Each new row is followed by what is left after taking away its nearest point in the smallest flat space through zero that holds the last named rows.
(in the rows, 128 means zero)

q234 (4 x 8):
[[146 100 173 107 113 125 145 102]
 [151 112 164 146 154 153 134 131]
 [119  97  98 127 118 120 121 149]
 [127 123 147 148 113 147 149 116]]
New rows:
[155 100 128 113 115 132 119 130] | [146 131 121 126 117 138 120 127]
[101  87 120 107 124 139 175 122] | [106 123 119 107 154 139 160 125]
[114 127 109 125 141 151 156  79] | [120 115 102 117 156 145 143  92]
[ 94 119 176 132 117 177 146 120] | [ 90 126 144 107 132 151 119 137]
[121 126 169 120 151 134 129 117] | [104 124 137 125 136 128 126 128]

q979 (4 x 8):
[[124 109 157 160 110 139 136 118]
 [120 132 114 135 114 153 129 117]
 [123 126 175 119  98 138 115  99]
 [117 129 150 131 111 139 117 129]]
New rows:
[ 95 122 118 151 107 131 116 123] | [108 122 118 133 122 109 118 118]
[100 102 125  94 149 112 157 120] | [ 87 103 129 105 136 129 151 127]
[123 112 151 134 106 144 136  96] | [123 122 128 124 129 129 131 129]
[129 151 130 119 149 160 118 150] | [141 137 141 127 150 152 131 130]
[146 112 148 106 103  98 113 162] | [146 111 117 119  97 122 127 142]
[138  98  95  97 141 126 159 144] | [125  98 127 102 118 139 146 143]

q90 (4 x 8):
[[121 113 116 107 165 122 167  87]
 [149 140 127  93 128 147 109 131]
 [147 123 105 115 131 120 117 156]
 [123 125 135 142 166 131 142 157]]
New rows:
[117 120 130 171 129 134 131 154] | [130 122 120 134 127 141 129 126]
[143 113 127 127 129 129 122 107] | [141 115 132 137 133 131 120 121]
[162 109 150 114 126 125 125 112] | [156 106 152 131 128 119 128 124]

q300 (4 x 8):
[[155 121 124 104 165 108 120 119]
 [135 142 125 119 114 140 109  98]
 [163 139  76 101 142 118 134 100]
 [123 144 133 131 162 157 146 100]]
New rows:
[112  96 122 108 130 115 105 131] | [104 106 116 116 132 133 120 122]
[136 157 153 153 149  96 157  94] | [136 152 146 154 121  85 147 106]
[157 125 153 142 104 100 109 106] | [148 129 140 153 121 111 142 112]
[149 159 157 133 152 107 131 153] | [147 170 140 136 127 117 132 142]

q9 (4 x 8):
[[120 106 199 117 120 116 158 109]
 [ 77 114 185 143 166 148 138 101]
 [114  94 161 120 142 147 128 126]
 [ 79 129 192 153 124 132 134  86]]
New rows:
[171  87 104 148 115 137 129 126] | [151 106 119 162 132 131 142 110]
[141  99 105 138 153 132 175 132] | [130 104 110 153 121 133 158 117]
[113 147 133 152 165 126 143 127] | [132 126 131 140 129 128 129 135]
[101 133 135 123 119 144 137 128] | [114 135 124 116 118 139 140 136]

q178 (4 x 8):
[[116 137 137 166 102 121 135 110]
 [129  72 130 142 107 120 130 118]
 [141 146 160 132 140 114 133 146]
 [ 74  74 128 146 135 121 131 144]]
New rows:
[132 111 125 152 142 109 147 124] | [136 127 113 139 147 117 144 122]
[113  79 115 129 112 130 153 134] | [129 129 124 124 120 131 154 137]
[120 131 127 117  79 126 128 130] | [118 133 133 107  95 124 128 145]
[128 137 151 128 139 133 127 141] | [127 127 135 128 127 140 125 127]
[110 135 129 136 129 124 150 129] | [127 128 126 124 128 126 147 127]

q75 (4 x 8):
[[146 132 142  96 111 125 109 103]
 [119 124 108 145 147 118 130  94]
 [ 95  99 145 111 116 171 127 118]
 [139 127 110 120 140 136  93 130]]
New rows:
[130 100 139 129 139 143 183 139] | [153 108 125 115 146 136 149 128]
[141 106 105 122 112  94 120 113] | [128  99 111 125 109 110 128 134]
[114  96 150 135 119 130 127 144] | [129 106 139 137 126 113 118 131]
[134 123 127  88 168 103 133 141] | [121 116 132  90 166 111 142 137]
[ 89 126 150 110 104 117 147 132] | [104 132 123 116 124 110 120 134]
[141 153 135 101 141 127 111 127] | [121 145 134 117 146 132 131 128]

q653 (4 x 8):
[[134 140 143 112  96 106 139 146]
 [130 138 113 130 133 105 101 146]
 [122 117  87 117 134 112 110 118]
 [112 159 120  98 140 125 136 131]]
New rows:
[136 140 143  95 107 132  79 135] | [134 127 144 101 114 151  88 118]
[113 169 129 120 131 126 144 112] | [126 143 126 142 121 120 130 111]
[124 164 133 131 141 126 170 132] | [133 136 116 147 134 115 151 128]
[128 117 117 149 137 118 136 152] | [123 121 118 137 136 123 149 146]

q362 (4 x 8):
[[141 163 115 157 126 157 115 135]
 [122 159 152 141  97 132 107 130]
 [ 83 159 115 176 122 107 135 119]
 [101 115 118 127 124 109 132 123]]
New rows:
[103 154 159 104 144 141 135 110] | [102 146 134 103 147 151 130 114]
[117 106 132 142 148  97 119 107] | [134 117 132 141 139 120 103 115]
[ 97 110 114 135 145 111  98 129] | [124 123 136 134 151 122 100 131]

q497 (4 x 8):
[[115 160 128  93 116 117  93 116]
 [155 146 147 110 141 112 155 121]
 [134 131 139 170 101  97 167  86]
 [ 99 166 180 133 137 141 148 107]]
New rows:
[113 108 128 118 140  79 140 135] | [ 98 110 134 120 143  91 134 138]
[103 158 130 118 135 144 141 141] | [119 143 111 127 124 129 144 138]
[131 120 141 121 153 138 177 132] | [116 123 119 116 128 129 141 123]
[125  92 125 137  93  92  89 139] | [127 109 160 128 120 106 115 144]

q690 (4 x 8):
[[149 121 144 118 147  95 123 129]
 [101 149 147 109 171 138 135 111]
 [162 105 137 130 126 141 115 161]
 [143 130 108  81 144 127 120 151]]
New rows:
[130 130  98 123 143 132 115 140] | [127 128 113 142 143 126 118 130]
[121 112 130 122 115  95 112 120] | [113 114 134 121 122 125 112 128]
[112 132 128 141  92 169 139 115] | [134 128 138 117 117 133 133 119]
[132 151 140 125 127 134 126 127] | [137 148 136 127 120 129 125 129]
[175 157 126 116 146 146 127 131] | [163 161 123 135 130 139 133 114]

q616 (4 x 8):
[[141 136 125 100 116 116 107 123]
 [119 117 144 133 138 122 125 115]
 [147 174 108 128  94 115 134 143]
 [133 131 124 115 119 126 142 154]]
New rows:
[132 147 144 119 143 132  97 147] | [127 147 144 132 146 136 106 149]
[101 104 105  95 115 135  98 146] | [ 92 123 116 130 111 123 113 137]
[158 152 136 130  94 103  95 105] | [143 117 136 138 117 131 123 132]
[157 104 144 115 159  94 126 120] | [162 122 120 135 152 110 135 127]
[112 128  98 110  95 148 147 147] | [102 122 121 120 104 133 135 117]
[132 105  99 159 105 108 112 119] | [130  95 107 147 107 104 120 133]

q492 (4 x 8):
[[115 127 118 118 160 118  94 137]
 [114 131  98 117 139 130 162  97]
 [135 143 109 105 128 141 122 112]
 [104 134 110 117 143 130  99 143]]
New rows:
[127 157 158 139 116 104 122 120] | [115 161 142 132 122 107 124 115]
[159 128 133 133 130 108 154 129] | [138 136 118 125 129 116 136 143]
[106 106 111 109 141 150 140 121] | [126 103 134 116 132 148 130 130]
[131 144 130  97 113 145 111 151] | [127 127 135 111 131 126 137 138]

q252 (4 x 8):
[[105 129 131  99  97 132 140 119]
 [101 146 129 134 141 143 137  92]
 [162 153 132 116 156 120 128 112]
 [136 134 137 126 139 122 127 100]]
New rows:
[120 130 131 117 116 143 175 108] | [140 117 130 136 127 135 163 126]
[148 137 125 106  97 139 146 141] | [141 129 128 138 116 141 138 124]
[ 95 154 123 132  98 133 132 175] | [122 150 142 139 118 113 121 134]
[117 127 104 115 126 107 146 135] | [121 123 107 126 135 104 141 126]
[104 132 144 136 187 121  94 140] | [100 126 149 105 156 115 100 142]

q854 (4 x 8):
[[130 122 139 130 130 129 118 118]
 [139 134 147 178 134 101 105 121]
 [145 150 130 182 113 150 132 102]
 [131 113 118 121 132 125 127 125]]
New rows:
[152  97 101 105 155  97 134 142] | [148 133 134 123 139 127 135 129]
[115 122 132 144 139 132  94 108] | [109 133 115 132 135 135 112 126]
[139  96 109 142 113 162 107 124] | [125 117 124 136 115 145 107 151]
[113 106 154 152  95 154 161 116] | [109  96 147 143 107 125 156 135]
[118  99 147 158 152 102 141 140] | [114 107 144 142 141 133 156 133]

q907 (4 x 8):
[[111 142 158 124 128 118 120  96]
 [144 137  79 116  93 123 104 133]
 [129 134 117 158 107 123 131 137]
 [152 135 131 114 120 158 129 132]]
New rows:
[118 135 133 142 116 138  79 143] | [117 125 139 137 133 141  86 148]
[127 128 173 146 126 118 177 126] | [136 127 132 115 115 111 154 127]
[132 143 132 138 128 139 121 115] | [129 133 122 135 138 133 123 123]
[136  87  83 113 129 125 130  79] | [139  94 110 140 125 140 146  81]
[130 122 157 125 106 128 144 135] | [127 116 140 116 108 118 137 137]

q662 (4 x 8):
[[127 160 115 100 118 151 168 119]
 [ 78 146 131  89  78 131 163 108]
 [139 139 130  67  76 159 111  57]
 [109 137  87 126  91 108 150  92]]
New rows:
[ 97 118 133 130 129 105 136 148] | [128 125 125 119 133 123 128 129]
[159 107  79 117 105 131 153 138] | [145  94 112 112 107 133 137 154]
[129 130 118 109 143 117 127 135] | [126 127 120 108 139 115 123 132]
[104 112 177 127 128 132 111 118] | [123 129 139 139 137 131 135 111]

q248 (4 x 8):
[[110 104  93 102 127 161  75 119]
 [110 129 133  67 104 122 123  98]
 [122 135 152 135 143 137 140  82]
 [123 119 135 155 124 119  93 136]]
New rows:
[173 132 125 132 122 112 124 156] | [162 130 130 122 129 127 117 121]
[115  86  94 124 120 116 141 129] | [115  91 111 138 124 110 146 117]
[129 110 113 125 139 120 138 127] | [126 110 121 128 136 114 133 123]
[116 124 130 101 124 142 137 127] | [119 123 137 127 128 136 131 135]

q416 (4 x 8):
[[120  92 123  93 104 105 139 123]
 [137 136 140 131 144  77 154 148]
 [159 101 145  79 143 112 122 133]
 [148 129 156 121 147 120  87 127]]
New rows:
[122 122 129 146 130 177 118 148] | [121 112 138 136 127 136 127 154]
[147 121 149 134 126 141 131 104] | [141 122 146 139 122 130 141 106]
[111 116 132 145 131 125 114 113] | [123 116 129 135 141 128 131 120]
[137 120 125 122 137 123 110 105] | [133 127 117 131 137 122 128 110]
[157 133 132 122 144 124  98 130] | [137 130 114 129 125 123 122 128]

q801 (4 x 8):
[[129 111 154 152 135 133 128 119]
 [101 139 139 129 123 144 106  96]
 [128 134 136  98 117 132 147 114]
 [132 101 129 141 107 120 162 127]]
New rows:
[128 143 153 135 100  79 137 132] | [125 152 153 135 109  82 122 132]
[143 119 120 119 132 124 104 125] | [141 113 123 120 124 124 114 119]
[115 131 122 128 132 106 118 118] | [123 127 130 125 135 105 127 120]
[128 124 121 111 116 177 133 121] | [136 118 117 127 125 172 128 136]
[130 133 108 150 134 137 125 137] | [132 135 122 134 132 142 136 126]
[133 132 123 106 142 138 147 131] | [123 125 120 128 140 139 136 127]

q133 (4 x 8):
[[ 96 112 112 128 107 159 150 130]
 [143 104  96 110 105 126 120 106]
 [119 115 131 105 140  94 106 130]
 [121 144 103 117 128 131 132 114]]
New rows:
[132 117 103 143  79 158 111 116] | [118 138 127 139 111 131 100 130]
[117  93 165 112  89 133 120 130] | [124 140 150 112 107 132 124 116]
[137 134 158 123 172 129 126 129] | [133 118 134 116 151 144 133 118]
[130 177 126 131 136 124 133 125] | [127 134 130 126 117 124 128 131]
[123 119 140 137 127 123 117 127] | [123 128 129 136 126 128 121 121]
[ 99 134 172 104 103 130 126 133] | [125 145 156 105  98 132 124 117]

q409 (4 x 8):
[[139  87  85 143 154 151 179 135]
 [130 111  96 136 117 117 156 124]
 [149 133 109 126  98 120 142 132]
 [112  96  98 135 105 145 100 113]]
New rows:
[138 140 113 127 138 132 123 123] | [132 140 114 128 138 127 122 120]
[122 116 129  95 126 151 127  82] | [131 128 133  93 127 140 142  87]
[128 161 134 129 177 141 165 131] | [120 152 114 129 132 140 131 117]
[121 111 112 135 131 125 125 136] | [128 125 125 130 130 122 123 141]
[116 157 131 131 116 140 120 141] | [111 145 120 136 124 139 133 139]
[131 122 147 177 120 125 120  92] | [147 127 147 175 122 132 131 101]

q159 (4 x 8):
[[118 106 106 106 122 131 142 133]
 [132 131 100  85 136 135 110 146]
 [145 118 154 134 138 107 138 123]
 [124 119 158  85 125  85 109 102]]
New rows:
[105 127 117 126 148  79 110 139] | [104 128 110 146 147  92 120 145]
[126 110 126 169 139 121 120 107] | [128 110 112 142 143 122 109 115]
[ 96 131 133 142 122 130 148 118] | [116 137 132 125 139 126 137 132]
[135 123 168 133 127 148 132 129] | [127 121 152 117 123 154 128 133]
[140 120 160 135 109 121 131 140] | [133 124 142 125 106 133 125 146]
[122 106 134 144 153 119 132 114] | [118 117 122 135 152 128 118 119]

q588 (4 x 8):
[[136 162 116 137 117 103 122 139]
 [115 185 111 116 154 153 117 156]
 [160 176 110 103 126 144 129 139]
 [108 134  87 118 121 153  86 111]]
New rows:
[148 131 155 126 142 146  92 119] | [146 133 157 136 138 131  92 122]
[130 118  99 126 129  97 153 122] | [122 121  99 119 142 115 152 126]
[ 99 128 146 142 127 115 152 134] | [115 134 127 125 116 131 142 122]

q438 (4 x 8):
[[ 93 135 130 114 117 134 138 130]
 [ 89 132 116 134 146 135 133  81]
 [ 92 131 145 115 146 131  81 127]
 [144 108 117 126 125 143 146 132]]
New rows:
[140 119 102 142 119 109 129 136] | [120 119 106 134 122 114 120 135]
[ 96 123 102 132 129 128 120 162] | [115 126  97 146 135 120 123 150]
[155 139 162 153  96 125 144 159] | [125 125 154 151 121 144 131 126]
[126 157 121 103 118 125 161 128] | [137 142 124 105 139 131 131 125]
[101 136 125 113 102 153 120 162] | [127 138 115 139 120 142 119 132]
[127 139 118 145 114 152 113 126] | [129 140 118 145 111 151 115 129]

q582 (4 x 8):
[[131 110 121 131 122 124 155 116]
 [130  83 120 142 116 117 130 150]
 [101  95 125 114  78 120 130 105]
 [114  85 135 145  89 134 138 125]]
New rows:
[108 123 120 107 144 108 136 122] | [108 124 135 127 141 125 133 130]
[164 122 144 121 115 108 127 151] | [158 134 150 117 109 116 132 135]
[161 101 142 104  98 141 125 125] | [169 119 142 103 116 142 123 128]
[131 121 123 156  91 103 139 137] | [135 149 124 147 107 105 132 133]
[114 137 134 110 150  96 109 130] | [115 124 145 132 140 112 130 124]
[103 129 149 127 127 123 105  97] | [119 118 140 137 146 116 119 111]

q695 (4 x 8):
[[155 173 112 153 110 109 108 137]
 [173 120 140 130 115 146 133 130]
 [150 125 150 114 101 140 155 133]
 [169 134 172 165  90 113 133 148]]
New rows:
[135 112 124 110 103 108 143 105] | [135 111 118 123 114 103 128 104]
[159 122 132 133 121 142 130 153] | [127 126 123 127 131 132 129 151]
[100 122 114 126 113  89 156 149] | [135 109 105 130 125 109 142 143]
[110 107 122 121 143 133 153 117] | [130 126 120 138 131 124 143 123]
[147 123 153 161 125  84 132 119] | [139 125 126 126 135 104 141 107]
[158 149 135 153 138 107  95 119] | [133 135 141 119 136 119 124 114]

q22 (4 x 8):
[[130  92 131 103 123 116  80 141]
 [152 105 125 133 154 155 131 167]
 [140 159 158 105 133 105 104 130]
 [134 103 135 108 169 130 115 103]]
New rows:
[134 122 142  96 103 117 119 137] | [134 122 134 108 117 131 144 127]
[140 123 136 159 128 161 161 134] | [134 121 147 136 119 137 128 121]
[144 102 110 128  95 162 160 101] | [159 122 135 109 102 147 138 112]
[125 110 122 146 144  99 119 133] | [126 124 125 150 142  99 127 134]
[105 161 137 107 123 115 109 149] | [102 137 121 117 139 134 126 139]
[138 151 135 129 122 108 106 131] | [135 131 121 139 131 123 120 125]

q549 (4 x 8):
[[138 117 137 118 115 125 137 128]
 [144 142 167 127 157 146 109 170]
 [144 160 148 110 108 146 108 130]
 [116  96 135 115  72 148 140 155]]
New rows:
[128 127 123 134 145 130 121 129] | [131 124 125 127 129 131 124 127]
[107 144 131 124 103  79 124 117] | [107 140 144 128 117  86 120 140]
[165 130 139 137 108  99 124 124] | [142 130 126 152 114 109 117 137]
[ 90 130 177 132 177 140 139 149] | [ 92 135 159 117 136 133 146 111]
[132 125 107 134 168 140 126 119] | [137 120 116 119 136 149 129 123]
[138 130 123 168 140 122 127 126] | [143 129 130 157 118 128 128 128]
